The groups are shells around one centre, one inside the other: the same stretched ball of 6 dimensions in 6 sizes.
(in the rows, 128 means zero)
Known rows, each followed by its group:
[ 66 166 120  78 105 117 104 127 141 162 113 108 142 124  92]	K333
[ 70 155 122  69  91 137  95 122 136 175 104 113 156 125  82]	K244
[ 65 164 159  94 129 122 147 113 129 166 114 135 139 154 117]	K947
[ 59 160 150 112 101 117 124 109 134 164 101 119 140 150 106]	K947
[ 66 158 130  83  95 118 109 125 141 162 107 102 134 131  90]	K333
[ 67 158 142  95  71 137 116 122 148 170 104  96 165 127 102]	K333
[ 67 166 169 102  86 146 146 119 146 172 110 110 175 138 124]	K695
[ 69 146 132  91 106 121 127 104 122 176 117 136 165 141 118]	K162
[ 71 162 154  72 123 143 138 117 128 177 115 138 157 144 109]	K244
[ 68 171 127  68 104 137 100 131 144 168 108 110 150 122  84]	K333
[ 65 168 136  77 126 140 108 113 125 178 105 145 155 143  93]	K947
[ 62 164 159 107  74 127 130 126 155 159 102  86 145 135 105]	K695
[ 64 157 156 102 123 131 140 100 119 178 111 152 164 157 123]	K244
[ 61 172 150  98  81 138 109 126 152 165  94  96 148 133  89]	K333
[ 66 162 161 100 122 129 154 107 127 172 119 141 163 152 132]	K244
[ 64 169 164  99  86 131 138 129 154 159 105  91 142 136 107]	K695
[ 73 158 156  69 113 148 141 119 131 179 115 131 162 141 111]	K695
[ 69 159 152  95  88 132 141 120 143 169 116 107 167 132 122]	K162
[ 68 167 160  82 108 157 129 116 134 181 104 133 170 143 106]	K244
[ 74 149 141  76  92 139 132 118 134 178 117 118 172 131 113]	K947
[ 64 174 146  85  87 135 112 135 155 161 101  90 141 126  87]	K607
[ 64 159 160 108  92 123 143 116 142 164 109 108 150 144 119]	K607
[ 67 148 129  86 120 117 121 104 118 174 114 143 151 146 108]	K162
[ 70 162 157  86  85 154 130 121 143 178 106 112 176 133 109]	K333
[ 66 169 150  89  95 128 129 131 151 160 110  97 143 130 104]	K244
[ 61 174 164 104 123 130 138 114 135 166 106 132 146 153 114]	K244
[ 61 174 126  94 113 115 108 121 140 160 112 117 146 130 100]	K947
[ 63 164 148  93 132 128 126 105 120 174 107 150 148 155 108]	K162
[ 67 163 126  84  83 137 100 122 143 172 107 106 169 121  95]	K162
[ 64 173 139  90 108 124 120 125 144 162 112 111 147 131 103]	K607
[ 61 161 124 105  92 110 104 115 139 162 107 109 148 132 100]	K162
[ 59 171 151 116 118 115 136 109 134 162 112 129 151 148 123]	K162
[ 63 162 113  88  94 115  90 121 140 164 105 107 144 125  85]	K162
[ 66 160 161  96 134 134 149 101 117 179 115 157 163 159 127]	K695
[ 66 168 155  99 100 129 144 121 144 165 117 111 163 135 124]	K947
[ 64 173 162  89 121 137 136 120 137 168 106 128 143 149 105]	K244
[ 72 158 138  65  86 146 110 129 144 174 105 103 155 125  86]	K607
[ 72 153 129  71  96 145 110 115 130 183 110 128 175 130  99]	K947
[ 68 161 109  69 116 118  96 121 131 168 115 124 147 125  89]	K695
[ 64 170 152 101  85 139 125 121 149 168 106 105 168 131 110]	K607
[ 65 171 144  92  81 140 117 127 152 167 106  97 166 124 102]	K333
[ 66 161 162  98  87 147 131 115 140 176 101 116 167 143 109]	K607
[ 67 165 135  75 140 131 122 111 119 176 116 153 153 145 106]	K947
[ 71 161 152  72  91 156 122 124 140 179 104 115 165 134  95]	K607
[ 67 173 132  66 109 133 105 134 145 164 107 107 136 126  81]	K695
[ 62 174 149  89  85 137 106 132 155 161  93  91 136 132  81]	K695
[ 66 164 146  87 128 121 137 115 129 167 118 134 146 145 115]	K333
[ 66 160 161  97  89 131 140 122 145 165 108 102 149 140 112]	K607

New rows, each followed by its group:
[ 66 169 133  73  90 143  95 130 147 170  98 103 149 125  77]	K607
[ 69 162 137  81  79 141 114 127 148 171 109  99 169 121 100]	K333
[ 69 155 150  88 128 131 144 104 119 178 120 151 166 151 126]	K244
[ 69 157 153  80  95 145 124 119 137 176 102 117 154 141  97]	K607
[ 65 166 176 103 102 145 149 114 138 173 105 124 161 151 119]	K607
[ 61 163 146 107  92 114 125 120 145 158 107 101 140 138 107]	K607
[ 66 164 152  85 111 128 134 123 139 165 110 116 138 142 104]	K607
[ 68 154 121  78 124 113 116 112 122 169 118 136 144 138 103]	K244
[ 64 168 137  86  90 124 109 132 151 159 104  92 135 127  88]	K607
[ 65 170 138  75 104 141 102 126 141 170  99 115 144 134  80]	K607
[ 62 164 156 114  80 135 128 113 144 170 102 108 168 139 115]	K162
[ 61 173 170 107  93 145 133 118 146 169  98 112 158 145 108]	K333
[ 72 154 136  70  81 143 114 126 142 175 108 103 162 125  94]	K333
[ 63 175 162  95 108 152 128 116 138 176 102 130 168 144 108]	K695
[ 67 159 139  89 120 136 124 104 121 181 113 149 173 145 115]	K162
[ 65 167 149  82 135 133 128 112 124 173 109 146 145 152 104]	K162
[ 61 169 137 105  93 125 111 117 143 165 105 110 158 132 104]	K607
[ 70 149 123  76 109 126 111 111 124 176 113 132 157 136 100]	K333
[ 65 161 114  79 115 118  97 116 129 169 111 128 147 131  91]	K333
[ 67 164 157  91 129 138 146 107 123 178 118 151 170 150 127]	K695
[ 70 171 164  75 107 156 136 126 142 175 108 121 162 138 104]	K162
[ 70 158 163  90  88 145 142 119 142 174 110 111 168 138 116]	K607
[ 69 155 112  79  91 118 102 122 138 168 116 107 158 119  98]	K947
[ 63 162 171 112  83 136 143 116 146 167 103 105 158 145 118]	K244
[ 64 152 132 100  89 112 117 115 138 164 109 106 145 135 104]	K244
[ 64 171 154  86  97 137 120 130 149 163 100 102 137 137  90]	K607
[ 71 148 130  75  97 128 117 117 131 174 112 118 154 133 100]	K333
[ 72 154 127  70  88 135 110 125 139 173 112 107 160 123  95]	K607
[ 70 154 149  87  69 138 128 126 149 169 108  90 161 127 105]	K947
[ 67 148 127  97  92 119 117 107 129 173 113 121 166 135 113]	K947
[ 70 164 159  75  99 143 137 129 145 169 109 107 148 136 102]	K162
[ 60 169 156 114  85 135 124 114 145 168 100 110 165 139 111]	K162
[ 65 172 146  82 104 130 121 131 148 161 107 103 137 132  94]	K333
[ 69 153 131  70 127 128 116 111 118 177 112 145 146 145  97]	K947
[ 60 168 127  95 120 112 103 114 131 163 105 127 133 141  92]	K947
[ 69 150 142  84  90 134 122 116 134 175 107 116 157 138 103]	K607
[ 66 168 136  75  88 138  99 132 149 166  98  97 141 127  77]	K607
[ 61 171 135  99  99 111 116 126 148 155 110  98 137 129 101]	K695
[ 61 163 127  99  90 125  97 115 138 168 101 113 155 132  93]	K695
[ 60 180 164 100 114 140 130 120 142 166 101 123 148 147 104]	K695
[ 72 158 126  68 108 138 112 118 130 178 116 129 169 128 101]	K244
[ 65 160 121  90 113 108 115 116 131 164 119 123 149 131 108]	K244
[ 65 174 164  89  98 139 134 131 152 162 104 100 141 137 100]	K162
[ 65 172 144  92  78 134 117 132 157 162 107  88 158 121 101]	K162
[ 64 161 133  88 103 132 104 113 131 174 102 126 154 139  93]	K607
[ 70 164 126  62 100 137 100 131 142 169 107 107 145 124  80]	K607
[ 64 169 144  98  99 137 119 115 139 172 107 121 170 134 109]	K607
[ 69 163 163  77 118 152 137 115 129 180 106 139 159 150 106]	K162
[ 61 161 155 116  88 130 131 109 139 170 104 116 166 143 119]	K244
[ 62 160 139 110 109 121 125 102 127 172 112 136 168 144 121]	K162
